There are 4 nested groupings, the coarsest first. Each group lies inside one group of the grouping before and may be the whole of it. The rows also spread widely along 16 directions, which tell nothing about the answers.
Some rows, each with its group in each grouping after it:
[  8 -15  11  -3  19  -3   2   0  33   8   8 -29   7 -25  -8   9  -5   8
   2   1 -12 -12 -18   3  15 -28  -1  25  -4   3] => vumuz J_826 J_997 J_501
[-19 -22   2  18 -20  -7   3  -3 -23   4  -3  14 -26 -29 -11  12 -17 -13
  -8   9  21  21  -3 -10  -6  34 -41  -3  15  10] => vumuz J_826 J_997 J_254
[-19   0 -49  -3  -4  16  -3 -17  -3   1 -20  13   8   5 -14   3   4 -28
   9 -10  19   2  13 -20  31  18  18  15 -20  24] => bezu J_697 J_437 J_680
[ 30  38 -30 -28 -13  26 -11 -11   1  33  43  39  29  18  14  16  18  -5
   5  16  37 -21 -12 -12   9 -13   2  15 -27  -7] => gat J_932 J_489 J_151
[  4  12  13   7  40 -13   4   7  29 -20 -15  18  14  20  -7   1  18  13
  20 -19 -12  -1  15   8  -5  15   4   2   9 -10] => gat J_129 J_190 J_802
[  2 -10  -4  -9  36   9  -4  19  37  -3 -22  -4  -2  -2   9  -1  -3   6
  13  -7  12  -8  -3  22   4 -16   6  -4  -3 -17] => bezu J_490 J_621 J_905
[ 38  -1  13  -5  16 -13  15  -3  27   6   8 -11  -1   9   7  -3   5  14
  -3  14  25  14 -20 -26   0 -25   7   2   7   0] => bezu J_697 J_519 J_73
[ 18   4  -7 -14  42  11  -4  23   7   0 -20 -13   2  24 -13 -22  13  20
  40   7  16  10  13  28   2  -4  -6  16 -34 -16] => bezu J_490 J_621 J_396
[-14 -32 -29   1  36  -8   4 -29 -15  -4  24   9   1  13   7  35  12 -18
  34  17  29   9   8  -4  28 -11 -10  52  16   0] => gat J_932 J_489 J_204
[  0 -16   7   3 -19   5   9  13 -10   4 -13   8   7 -23  -8   2 -10 -29
  -6  35  18   3  19   7   4  14 -13 -13  -6  13] => gat J_129 J_190 J_958
[ 19 -12  -5 -35 -17 -15  -7   9   9  18   2  -7   4  27  -2   6 -13  23
  23   0  13 -11   2  14  22 -18   5 -12 -15  -7] => bezu J_15 J_801 J_527
[ -3  11   1  21   7  10  20  15  -2  27   8  38  36   4  14   3   8 -38
   8  24 -10 -11  31  30   0   7  -9  -4  -5  10] => gat J_99 J_394 J_74
[  8  -6   7 -22 -30  -4  34  -1 -27  -3 -13  19   5   1  14 -13  -7 -17
  -7  20   4  -5  20  15  -6  18   8  12   8  23] => gat J_99 J_813 J_565
[ 35  15  24   1  21   0   3  10  21  -6 -13   2  10 -30 -19 -11  18  21
   6   9  14   6  -6 -11  -8  -1 -13  13   2 -26] => bezu J_490 J_618 J_139
[ 18 -17 -24 -19  -4  21   5  -6  10   3 -14  -1   7   6  -4  -5  13  13
  10  13  19  -1  18  -7  18 -14  18  19 -16  -3] => bezu J_697 J_437 J_297
[  8  -3  -7  -7   4   1   9  17 -14  23 -30   2  -4 -28 -12 -32  -6  -3
   8  -4  30  11 -11  11   8   3 -21  17  -8 -10] => bezu J_15 J_580 J_292
[ 19 -16   4   4  -5   0   3  -6  29   3  14   4  17 -27  -1  34   3  -1
   4  24   9  -6  22 -21  13  -4   4   5  11  -7] => vumuz J_893 J_455 J_773
[ 30   7  -3 -15  13  28  27  -1   2  18 -17  -3   9 -31  -4 -36  10   3
   1  10  18   2   4  -6 -13 -13   2  55 -18  -9] => gat J_345 J_583 J_249
[ 12 -10   0  23  12   7  18  -8   8  31  36  39   4  26  30  13   6   8
   6  11   5   9  10   2 -15 -13 -18   6  12  -7] => vumuz J_893 J_455 J_773
[-11 -13  18  11  13  11   7  -7   0 -14 -15  18 -18  21  -3 -13 -12   4
 -12   1   7  14  -5   6 -19  -7  -7  -5   7   0] => bezu J_15 J_801 J_527
[-15 -14   6   1 -22  -4   6 -27 -16   7  -1   1  20  13 -25  -2 -26 -26
   1  13 -15 -16  11   4  22 -14   9  22 -17  30] => bezu J_697 J_519 J_73
[ 10  -9 -15 -14 -13   9   7 -19   9  23  -6   1 -13 -21  -3  -5 -26  -1
  -2 -10  33   5  -9 -28   0 -14   4  21  -7  -4] => bezu J_15 J_580 J_292
[  0   0 -36  22  -9  -4 -13   5  14  40   9   3  11 -18 -31  20  18   7
  16 -12   4  13  -2 -36  40  13 -16  -2 -22  13] => bezu J_697 J_437 J_680
[  8  23   1 -13  33   4   3  21  39  -1  -2  -6   5   8  12   0   4   2
  -1 -14  -8  -8 -18   9  -5  -1  13  -3 -12  13] => gat J_99 J_813 J_565
[-15   5  17   5  13 -16  -4  -1  10 -37 -19  10 -10   3 -13   9  -6  -6
   0 -11   2   6   0   0  -8  37  -7 -12  19   6] => vumuz J_826 J_997 J_254
[ -2 -21   1  17  15 -13   6  35  -1  36   3  14 -24 -22  23   4  -8   7
   9   6  19  18 -13  24  -6   5 -54 -12  20 -18] => bezu J_697 J_519 J_73
[ 18  12  -4  13  28   8  14  12  32   4   5  27   5  18  18   8  29  25
  11  -5 -16   9  16   0 -10   9   4  -5   1   0] => bezu J_490 J_621 J_396
[  8  15  15   3  11 -11  -7   3  25  -7  -1   2   7 -16 -14   8  -3  -8
 -12  -3   9  -1 -30 -15  10  -2  -1 -11   5   6] => bezu J_15 J_580 J_292
[ 10   5   2   2  21 -26  -1 -11  23  -1  14   2  10  -2  -2  24  -1  -5
  21  -6  19  -2  -6 -15  13   4  -5  10  18 -10] => vumuz J_826 J_997 J_254
[-21 -11   3  16  30   1 -26   7  39 -12  -4  16   6  30 -20  26   3  25
  20 -22 -16  -7  19   8   6   4  -4 -20  -2 -12] => gat J_932 J_489 J_151
[ 23  10   3 -16   3 -17  -6   2  -1  31  21 -12  14  -1  -8  -1  -9  -4
  12  13  22 -10 -35   2  21 -26 -16  18 -15  -2] => bezu J_697 J_519 J_73
[ 19  20 -10 -14   1  -3  -1   3  12   1 -21   5   6  32 -17 -22   9  14
   4 -14  18   8  -9 -18   8   9  14 -11 -20  10] => bezu J_697 J_519 J_73
[ -2 -14  41  -1 -28 -16 -19   7 -17 -17   1  10  16  13 -38  21 -30 -13
  23  43   2 -10  40  29   6  13 -22 -27  -9  -9] => bezu J_15 J_580 J_292
[ 10   0  11 -26   0 -25  16 -11   6 -15   2  15  -5   2  16  12   0  14
  -4 -11   6  -7 -16  -7  -2   7   7  14  33   5] => gat J_932 J_489 J_204
[ 22   0  17  -5   5 -14   1   1  19   2  29   0  -5   1  11  23   0  11
 -11  15  14   5 -30 -14  -2 -10 -11  -5  12   5] => vumuz J_893 J_455 J_773
[ 18  -9  16 -16 -11 -17  22   5  15   2  -6   6  12  26  -1  -3   7  41
  10  -9 -32  -6  23   7   1   2  17   1   1  15] => gat J_932 J_489 J_204
[ 10  10  15  -6  11   0   8 -11  -4 -39   0   4 -11  16 -12   1  16  16
   3  10  -5  16   6 -10 -18  30  -2  20   1  15] => vumuz J_826 J_997 J_501

New rows. What belongs after each?
[  5 -13 -18   3   0   3   1   8  10  16  13 -10 -11 -16   1  22   4  -1
   3  16  10  17  -7 -18  16   3 -13   3 -10  19] => bezu J_697 J_437 J_680
[ 19 -20   7   3  17  -9  16  23  19  23   1  -7  -6  -1  16  -3   2  22
  14   9  -2  11   3  13   0 -13 -16   3   4  -5] => bezu J_697 J_519 J_73
[ 25   1  25 -10   6 -11  12   8  39 -18  22  -9  14  -5  11  32  14   8
 -10  25 -23  -8  -1 -11   4  -6  15  -6   8  22] => gat J_345 J_583 J_249
[ 15 -26   9 -15  31   1   1  13  25 -14  15 -34  -9 -16  11  26   3  11
   7  33   2   4  -7  10   9 -18  -6  22   0   4] => vumuz J_893 J_455 J_773
[  8  11   0   9  29  -3  10  10  -1  21   6   0  -3  24  -6 -17   3   7
  17  -6   2  20  -9   4 -12   4 -20  14 -23  12] => gat J_129 J_190 J_958
[  9  -4 -21  -6 -21  24  11  27  19  31  -8  13  -3  -2   5  -3   6  28
   4 -10 -12   2  30   2  -6  17   2 -14 -27  11] => gat J_99 J_813 J_565
[ -2 -19  -1   1   2   7   3 -19   9   3  13  22 -11  -5  16  17 -11   0
 -10   2  21  -3 -12  -8  -6 -10 -10  14  21  -9] => vumuz J_893 J_455 J_773
[ -2 -14 -26 -10  34   7  -3  10 -11  -5   7 -16 -22  25   1   5  20  19
  28  12   3  26  -2  13  11   6 -17  32 -23  17] => bezu J_697 J_437 J_297
[ 10 -13 -32 -38   4   2  -6 -24  24 -17  -7 -11  18  30  -6  19   4   8
  29  -6  14 -16  27 -12  33  -6  44  26 -15   5] => vumuz J_893 J_455 J_773
[ -1  10   3 -10   4  14  13  -6  24 -12  -5  15  -5   6  18   2  -8  -5
 -20  -8 -10  -4  -7  -5 -11  -2  22  -2   3  19] => bezu J_15 J_801 J_527
[-21  19  12   8  16 -17  -7  20  -6   5  -3   7 -18  16 -10  -6 -13 -13
 -15 -17   7  14 -46   9 -11  22 -30 -28  -4  27] => gat J_99 J_394 J_74
[ 18 -23   1 -19  16 -13  15 -10  16  -5  10 -14   4  -1  13  19  -4  -9
  14  23  22   0   5  -7  11 -20  11  22   7   3] => gat J_129 J_190 J_802
[ -5  -9 -13  -5 -31 -10  -4   7  12  36  13   4  -2 -11  -1  31 -33 -16
   9   2  16  -3  16 -15   6  13 -10 -27  -9  12] => gat J_99 J_394 J_74
[ 15   6  14 -15  36 -36  -6 -12  -6  -5 -10   2  16  48 -15 -22  -3  -6
  24  -8  50  -1 -39  12  23 -31   0   5  10 -23] => bezu J_15 J_801 J_527
[-12  -3 -10  -9 -11  -5  10   8  -3  20 -11  -1  13  12   1  -3 -32 -43
  13   6  13  -6  17  14  10   8  10 -10 -19  26] => gat J_99 J_813 J_565
[ 29   9   7  -9   1  -3  19  -3 -15  14  -2  28  14   2  17 -19   1 -27
  -3  29  52   3 -17   3  -1 -14  -7   1  11 -10] => bezu J_490 J_618 J_139
[  1  10 -32  -6  -5  27   3  -8   3  13   3  36   0  18   9   7  11   8
  13  -6   1  -1  24  -3  -2  15   6  10 -20   6] => bezu J_490 J_621 J_396
[-18 -17  -2  26  -4  12  -2   1   8   4   1  11  -9  25 -10  10 -11  -5
  -5  11 -11  16  16  -4  -1   8  -9 -24 -16  27] => bezu J_697 J_519 J_73
[ 15  12   4 -35  22   1   1   1   7 -14 -16 -23   2 -19 -13 -15   3   2
  -1   0  20  -5 -29  -3   7  -8   8  39 -11   6] => gat J_932 J_489 J_151
[  6   6  -3 -14 -14  -2 -25   4  10   9   7  19 -22 -15 -13  20  -9  41
  13 -23  18  -1  -8 -11 -12  26 -34   2   3 -31] => vumuz J_893 J_455 J_773
[ 25  10  17  14  19  -2  30  -4  18  -4  -7   8  12  37   5 -19   7   0
  -1   9   1  23  17 -17 -18   6  19  -5  -3  20] => vumuz J_893 J_455 J_773
[  5  22 -15 -10   4  39 -18  -4  41  -3  12  25   2 -13  -4  20  24  33
 -19 -18  -8 -15 -13 -25  -6   2   7  10 -14  -3] => gat J_932 J_489 J_151
[ 14   7 -26 -24 -18   3   4  25  -3  19 -28  16  -4   9   4 -16   4  14
  16 -11  29   8  16   9   4  33  -5 -16 -15  -2] => vumuz J_893 J_455 J_773
[ 14 -12   5 -11   5  -4   5  16  -7  -1 -17  -1   5  10 -13 -16  18  24
  11   9  -1   2  -3  21  16  -6  -9   6 -12   2] => bezu J_490 J_618 J_139
[  5 -17  17 -25 -16  10 -17  14   6   7   6  -5   3 -14  -8  13 -21   7
  -1  26  11 -22  -1  25   3 -19 -16  -3 -14 -12] => gat J_932 J_489 J_151
[ 14 -24 -11  -4 -30  27  11   2  -1   9 -25   6 -11 -14 -22 -19  11  25
 -18   9  25  16  10 -26   1   4   1  -2 -17   6] => gat J_99 J_813 J_565
[  9 -21  17  -3 -10   2   0  -7  13 -12   8   1  -8  14  -2  16 -12  10
  -9  21  11   6   4 -10  -6  -6   0 -11   2   6] => vumuz J_893 J_455 J_773
[ 40  13   5 -26 -27  -1  23 -11  23  20  15  20   1   7  22   3  -7  18
 -15  -1  24   0  -6 -37 -19  -7  19  -9   7   4] => gat J_932 J_489 J_204
[ 13   0  10   5  25   0   0  26  21 -11   5  -9 -15  14   6   7  16  17
  -4  18  -5  21 -13   2  -4   6 -12 -17  -7  17] => bezu J_697 J_519 J_73
[ 12  13   7 -17  -6   2 -12  11  16   6  15  12 -17   8  -2  15  -9  42
  16 -14 -17  -2   6   8 -19  14 -17   1 -12 -10] => bezu J_15 J_580 J_292
[ 21 -19   4   5  14   1   2  12  34  19  25  -6 -17   9   9  20   4  32
   3   8  13  19 -10 -21 -10 -17 -16 -14  -3  -3] => gat J_345 J_583 J_249
[ 32 -13  -1   7   6  10  10  11  12  34   8  12  -3   5  11 -18  18  24
 -19  10  40  16 -37 -10   3 -30 -19 -10   0 -13] => vumuz J_893 J_455 J_773
[ 11  -8   4   9  26  -2  18  -3  11  -6  10  -4 -12  16   8  12   0   2
  20  18   2  31  23 -13 -12   6   1  12  -1  11] => bezu J_15 J_801 J_527
[  8 -29  10  -1   3   3  30   3  21   5 -18  -7  -2  -7   3  -6  -6  14
   1   5 -14   6  32  -1 -11  -5  12   9   3  10] => gat J_99 J_394 J_74
[  9  12 -11  -7 -34 -23   2  18 -11  29   7  31   4  -5   9  10   6  -2
  -5  -2  15  -2 -20   1  19  24 -23 -27   9  11] => bezu J_697 J_437 J_680
[  4 -18 -17   2  39 -14  13   5  16   0  -5 -13 -18   3  12   8   6   3
  19  -6  17  28  -7 -10  12   0  -1  12   8  10] => bezu J_15 J_580 J_292
[ 16 -14  15 -13   4 -15 -11   9  24 -12  -2 -19  14   1 -20  24  -6   2
  18  26  19  -3  17  -7  18  -5   5 -14  -6  -3] => gat J_932 J_489 J_151
[ 18  11  -9   2   6  17  14  11  11  12  -7  16 -11 -16   5 -13  20  27
  -5  -5  -3  16   0 -13 -14  16 -11  17  -5   2] => bezu J_697 J_519 J_73
[ 19   5   9 -13   6   6  -7  25  33  -5  16   7 -11 -20  14  30  15  29
  -8  11   2   1  -8  -6 -10   9 -14 -15   7  -4] => gat J_932 J_489 J_151
[  4 -15   7  -2 -16  -4  22 -14  -2   8 -12  17  -8 -11   4 -10 -20 -14
 -19   0  31   6  -9 -21 -11  -2  -2   2  17   5] => gat J_345 J_583 J_249
[  5  17  -5   1  26  23 -14  25  25  -5   9  -6  -3  12  -5   7  21  15
  -6   7 -13   9 -15   6  -1  10  -8  -6 -32  21] => vumuz J_893 J_455 J_773
[ -4 -16   7  -9  -4 -15   4 -10  -4  -2  -2  13 -12  41   3   1 -20  14
  10  -9   9   4   3   9  -7   3  -4  -3   7   4] => vumuz J_893 J_455 J_773
[ 21 -10   3  -7  -9 -12  19 -17  16   2 -19  -8   3 -12 -25  -4   0  35
  28 -16 -18   7  40 -28   0  13  14  39  -2  -3] => bezu J_697 J_437 J_680
[ 32  11  14 -21   5 -16 -21  25  28  -2  10   3  -6  22   2  14   5  33
   7   6  27   1 -25   1   1  -4 -13 -38   2 -21] => bezu J_697 J_437 J_297
[-10 -10 -44 -12  -1  29   7  17  14  13 -25  14 -25  12  26  -9  -3  -1
 -11 -17  28  15  -1  -2  -3  19   8 -21 -14  20] => vumuz J_893 J_455 J_773
[  5 -22  20   0 -13 -19 -15   9   0  -7  19   5 -18 -19 -15  36   4  18
 -12  24  23   8 -25 -13   5   7 -39 -22  20  -6] => gat J_99 J_394 J_74
[  3  -4  10  -7  -1  14  -5  -8  18 -11 -13  10   0 -11 -11   3 -14  -8
 -13   9  32  -3  -1 -18  -8  -4   5  -5   2  -8] => gat J_932 J_489 J_151
[ -1 -27  -3  12   5 -12  25  10  -1  19  -2  20  -7  33  24   0  -4  11
  17  -1  -4  16  27  21  -6  10 -11 -10  11   9] => vumuz J_893 J_455 J_773
[ 24  -7   6 -12 -12 -13  13 -18   6  -6  24  15  -5  28   8  20  13  34
   6   7  -4  10   4 -22   2  -4   7   7  10   8] => bezu J_15 J_801 J_527
[ 21 -16  16  -8   1  -1  11  13   0  16  -2   8  -6  11   0 -12  -9  22
  16  14  21   7  13  14 -18  -9 -21   1  -2 -22] => gat J_345 J_583 J_249
[  2   1  26 -15  16 -38  -3  14   2 -34 -16  -4  16  -5 -24  12  16  13
  16  -1 -13 -10  -1  18  21  22  -6   7  19   1] => gat J_932 J_489 J_204
[  3  14  14  -8  -5  -6   0 -18   7 -16 -13   8   5 -11 -16  -6  -9 -14
 -22  -2  13  -7 -27 -21   4   2   7   9   8  11] => bezu J_697 J_519 J_73
[ 23   2  17  -5   0  -2   6  -4  12  -2  31  -9  17  31  -2  13   8   8
  -6  29 -17   0  -7  -4   8 -15   9   2 -20  32] => vumuz J_893 J_455 J_773
[  7  -8  -3 -19  -5   8  11   8   9  -4  -8 -16   0 -21  -7   5   6  11
  -2   9 -14   1   9  -6   8   7   8  22 -16  28] => gat J_932 J_489 J_151
[ 12  17  10 -12 -12  -3  17  -7   2   6  -2  16  -4  -9  -2  -7  -9  18
   4 -18 -21  -1   8  -4 -16  16   0  27  -1   8] => bezu J_15 J_580 J_292
[ 10 -15  -6   9  12  -2  12  -3   6  10  11  -8  -1  -9  -3  10  11   7
   6  12   1  18   0 -16  10   1  -9  24  -3  16] => vumuz J_893 J_455 J_773
[ 20  -5  23 -13 -21 -30  16  21   9  15   1  -7 -10  11  13   2 -26   8
   4   7   7   7   2   9 -12  16 -10 -34   5  11] => vumuz J_826 J_997 J_254
[ 11 -11  23  -2 -25 -30  13 -14  -1  23  14  26   4  -7   2  11 -24  12
   7  -9  -2 -11   1   0  -1  -7 -15   6  26 -13] => bezu J_15 J_580 J_292
[ 17  17 -40  -8  30  12   1  36  27   8 -20   3 -18  11  18  -8  28  14
   6 -16  38  33 -12 -15   1  32  -1 -25 -15   9] => vumuz J_893 J_455 J_773
[  1  -1   5  16  24   3  16 -19  -1  -5   1   7  -6  -6  -4  -3  -5 -16
   1   6  17  21  -3 -21 -14   8  -8  33   9   7] => vumuz J_893 J_455 J_773
[ 18  26   4 -16  25  -1   8   0  21   5   9   1  -1  25   9  -4  -6  13
  18 -13  -6   3  -5   2 -14  -4   9  17 -13   2] => bezu J_15 J_801 J_527
[ 17 -10 -26  13  -2  -4  17  10  27  36  -3   8  -4 -26   8   7  11   9
   2 -13  17  21   0 -34  17   4  -2  -9   4   6] => bezu J_15 J_580 J_292
[  2   4  14  19 -10  10  -3  31   0   1 -25  19   2  -9 -27 -18  21  19
 -17   3 -15  11  -6   9   2  22 -24 -29 -15  13] => bezu J_490 J_618 J_139
[  8  -1  -3  -1 -11  14  -3   0   1  15   9  16  17 -13 -13  11   7   4
  11  16  -5  -8  18   5  14  -3  -8  14 -14  -6] => bezu J_15 J_801 J_527
[ -2   1   3  -6   4 -29  12   0  -8  -3  -4  19  -2   4  -2   6  11  12
   7 -17  -3   3  -9   0   5  23 -13   9  22   9] => gat J_99 J_394 J_74
[  0  -7  -8  -8   9  16   3   8  22 -10  12  19  -7 -12  26  40  -4 -18
   8  28  18   0  34   1 -16  17  -2  -8  10  -5] => gat J_99 J_394 J_74
[ 13  -7  -1 -20  10  -9   2   2  13 -11  10   0  -7  40  16  11   5  16
   5   8   6   4 -10   4   6  -9  10  -8   1  14] => bezu J_697 J_437 J_297
[ 21   8 -22 -10  12  19   2  -1  23  26  -8  -2   4   3  -6 -12   0  15
  24  -9  18   6  17 -16  -2  -6   9  23 -27 -12] => bezu J_697 J_437 J_297
[ 18   6 -22 -21  -4   8   4  -2  21  21  -4   9   7  11   0  -5   9  38
  20 -24 -13 -12  14  -2  10  -3  13  23 -18  -5] => bezu J_697 J_519 J_73
[ -1  13  -8  -8  23 -10   8 -15  23  -6 -35  15   8  17  -7 -24  -3   7
   8 -45   4  -9  -7  -8   5   2  23  17   9  -5] => bezu J_697 J_519 J_73
[  1  -4   6   7   5  30   9 -13 -16 -10  -8  24   8 -16 -21 -11  18  -5
  -9  25   9   3  14  -1 -10   4 -13  36  -7  -4] => gat J_99 J_394 J_74
[ 19   9  14 -10  13  -8   7  -9  35 -11  -5  -3  -3 -16  -6  15  -9  18
  19  -9  -3   5  22 -25 -14   9  13  19  10 -14] => bezu J_15 J_801 J_527
[ 24   4  42 -16  11 -29   1  -4  -5 -17   1 -16   2   3 -31  -6  -7  18
  17  11  12   3 -11  -2  -9  -2 -14  25   3 -11] => gat J_99 J_813 J_565
[ 32   8  11  -2  -4 -11  21 -28   5  -3   4  12  24  -8 -12   1  10   0
  10  17   7   0  20 -32   5   0  13  36  10  -2] => bezu J_697 J_519 J_73
[  1 -16  -8  17  23   4  -6  13  39 -10 -11  15  -2  -2   0  22  14   8
   4  -2  13  11  12 -10  12   4   1 -27  11 -10] => bezu J_15 J_580 J_292
[ 14  10   1  16  21  -2   0  15  27  21 -15  19   7  14  -7 -13   5  17
  14 -18  14  10   0  -3  -5  -1  -9 -22  -5 -17] => bezu J_490 J_618 J_139
[  7  -1  24  14  20 -15  11  15  -6 -12   1  12   5  42   0  -6  12   5
  12  23 -13  15  10  24  -4   9 -14 -11   1  13] => bezu J_697 J_519 J_73
[ -2  -5   1 -25  -5  11 -16  -6  12 -13 -22  -5  -7 -17 -22   2 -27  -3
   5  -2  23 -10   3  -2   2  -2   5   9 -12 -13] => bezu J_15 J_580 J_292
[ -3  -7  18 -11  12  -9  10  -1  10 -19 -19  -4 -28   8   0  -2 -27  12
  10 -10  -1  16   9   1 -24  13   1   5   9   2] => bezu J_15 J_801 J_527
[ 12   2  -2 -29  -3   6   4  -1  19 -28 -13   1   1  11   1   8   0   9
   7   5  -3  -4  23  -1   2  10  27   3  -8  10] => bezu J_15 J_580 J_292
[ 14   2 -31 -11  27  -5  21   4 -10  21 -25  -3   4   8   8 -34  11 -20
  13  -4  48  19 -26  -3  22  -9   4  19 -10  11] => bezu J_490 J_618 J_139
[  8  -1   0  -1  19   2   9   7  11  10   7   0   4  15  -9   0  18  41
  24 -10 -33   6  20   7  -3   4  -6  30 -18   9] => gat J_932 J_489 J_151
[ 31   5   2 -29  34 -16  10  13  12 -18 -16 -33 -18   7  -3 -19  24  36
   7  -5  12  24 -34 -11   5   0   4  26  -3  12] => bezu J_697 J_437 J_297
[ 17   2  21 -12 -17   3  10   8   9  -9   3  26  14  11  17  10  -3  -7
  -6  30  -1 -14  19  19  -8   2   5 -20   9  -1] => bezu J_697 J_437 J_680
[ 35  10 -13  -9  27 -27  30  -1  17  16  16  19   9  25  40  12  17   3
  34   0  24  14  12  -9   5   0  11   8  25  -9] => bezu J_15 J_801 J_527
[ 38  41   9  -4  35 -20  11   7  27  14   6  12  20 -19  11  -3  12  -8
  13  -6  25  -1 -27 -14  -3  -2  -4  13  14 -17] => bezu J_490 J_618 J_139
[ 24  17  13   2  22  -7  27  13 -15  15 -13  25  18  -6  10 -37  24  -8
  -6   8  21   5 -30  22   6 -11 -15  17  15 -10] => bezu J_15 J_801 J_527
[ 23  14   3  -6  28 -12  20   8  19   5  -8   2  11   6   4 -12  19  23
  19 -16 -14   6   1   3   4  -1   8  24   2  -2] => bezu J_15 J_801 J_527
[-14   8  -5  -7   3   4 -14  -8 -27 -22  14  29 -13  19  -4  17   5  -2
   5   9  12   5  -8  11  -6  31 -27  16   1   5] => vumuz J_893 J_455 J_773
[-21 -19  -6  24   2  24   7   4  13  -2 -21   9 -10 -43  -6  11 -20 -36
  -7  16   7  15  28  -9  -4  18  -5  -4  -1  12] => bezu J_15 J_580 J_292
[ 12  17   0 -32 -20 -16  -4   6 -12  15 -15   0  -2 -19 -17 -10 -22   4
  21 -10  18  -6  -2   4   1  22 -16  18 -10 -10] => bezu J_697 J_437 J_680
[ -4 -17 -19  -5 -10  12   8 -20  -2  18   2  28 -12   9   5   0   1  33
   8 -23  -8  -5   7  -1  -1  -5  -7  34   3  -8] => bezu J_697 J_437 J_680
[ -9   1 -22 -10 -13  -1   0  -4 -22   6  14  16 -10  21  -9  14   7  12
  19  -5  -5   8  12  -2   5  30 -13  18 -17  24] => gat J_99 J_813 J_565
[ 40 -20  -8 -21 -21 -14  34 -12  16  19  -1  -4  17  18  15  -5   4  15
  12  10  17  -1  23 -16  17 -15  30   5   2   8] => vumuz J_826 J_997 J_254
[ 20   3  -6   1   1 -18   2  19   1  33   7  -4   3   0   1   3  -9 -17
  16  19  41  17 -11  -7  12   1 -21 -17  -8   1] => bezu J_697 J_437 J_680
[ 19  -4  10  -9  -6  -1  17   2   2  18  31  25   7  32  27  10   0   6
   3  21   1  -6   4  15 -11 -15  -7  -3   2   4] => gat J_345 J_583 J_249
[ 13  16   6  12  31 -10  14  17  23   9  14   6   1  -1  19   9   4 -10
   6   4  -3  16  -8   0  -6   6  -7  -5   4  13] => bezu J_15 J_580 J_292
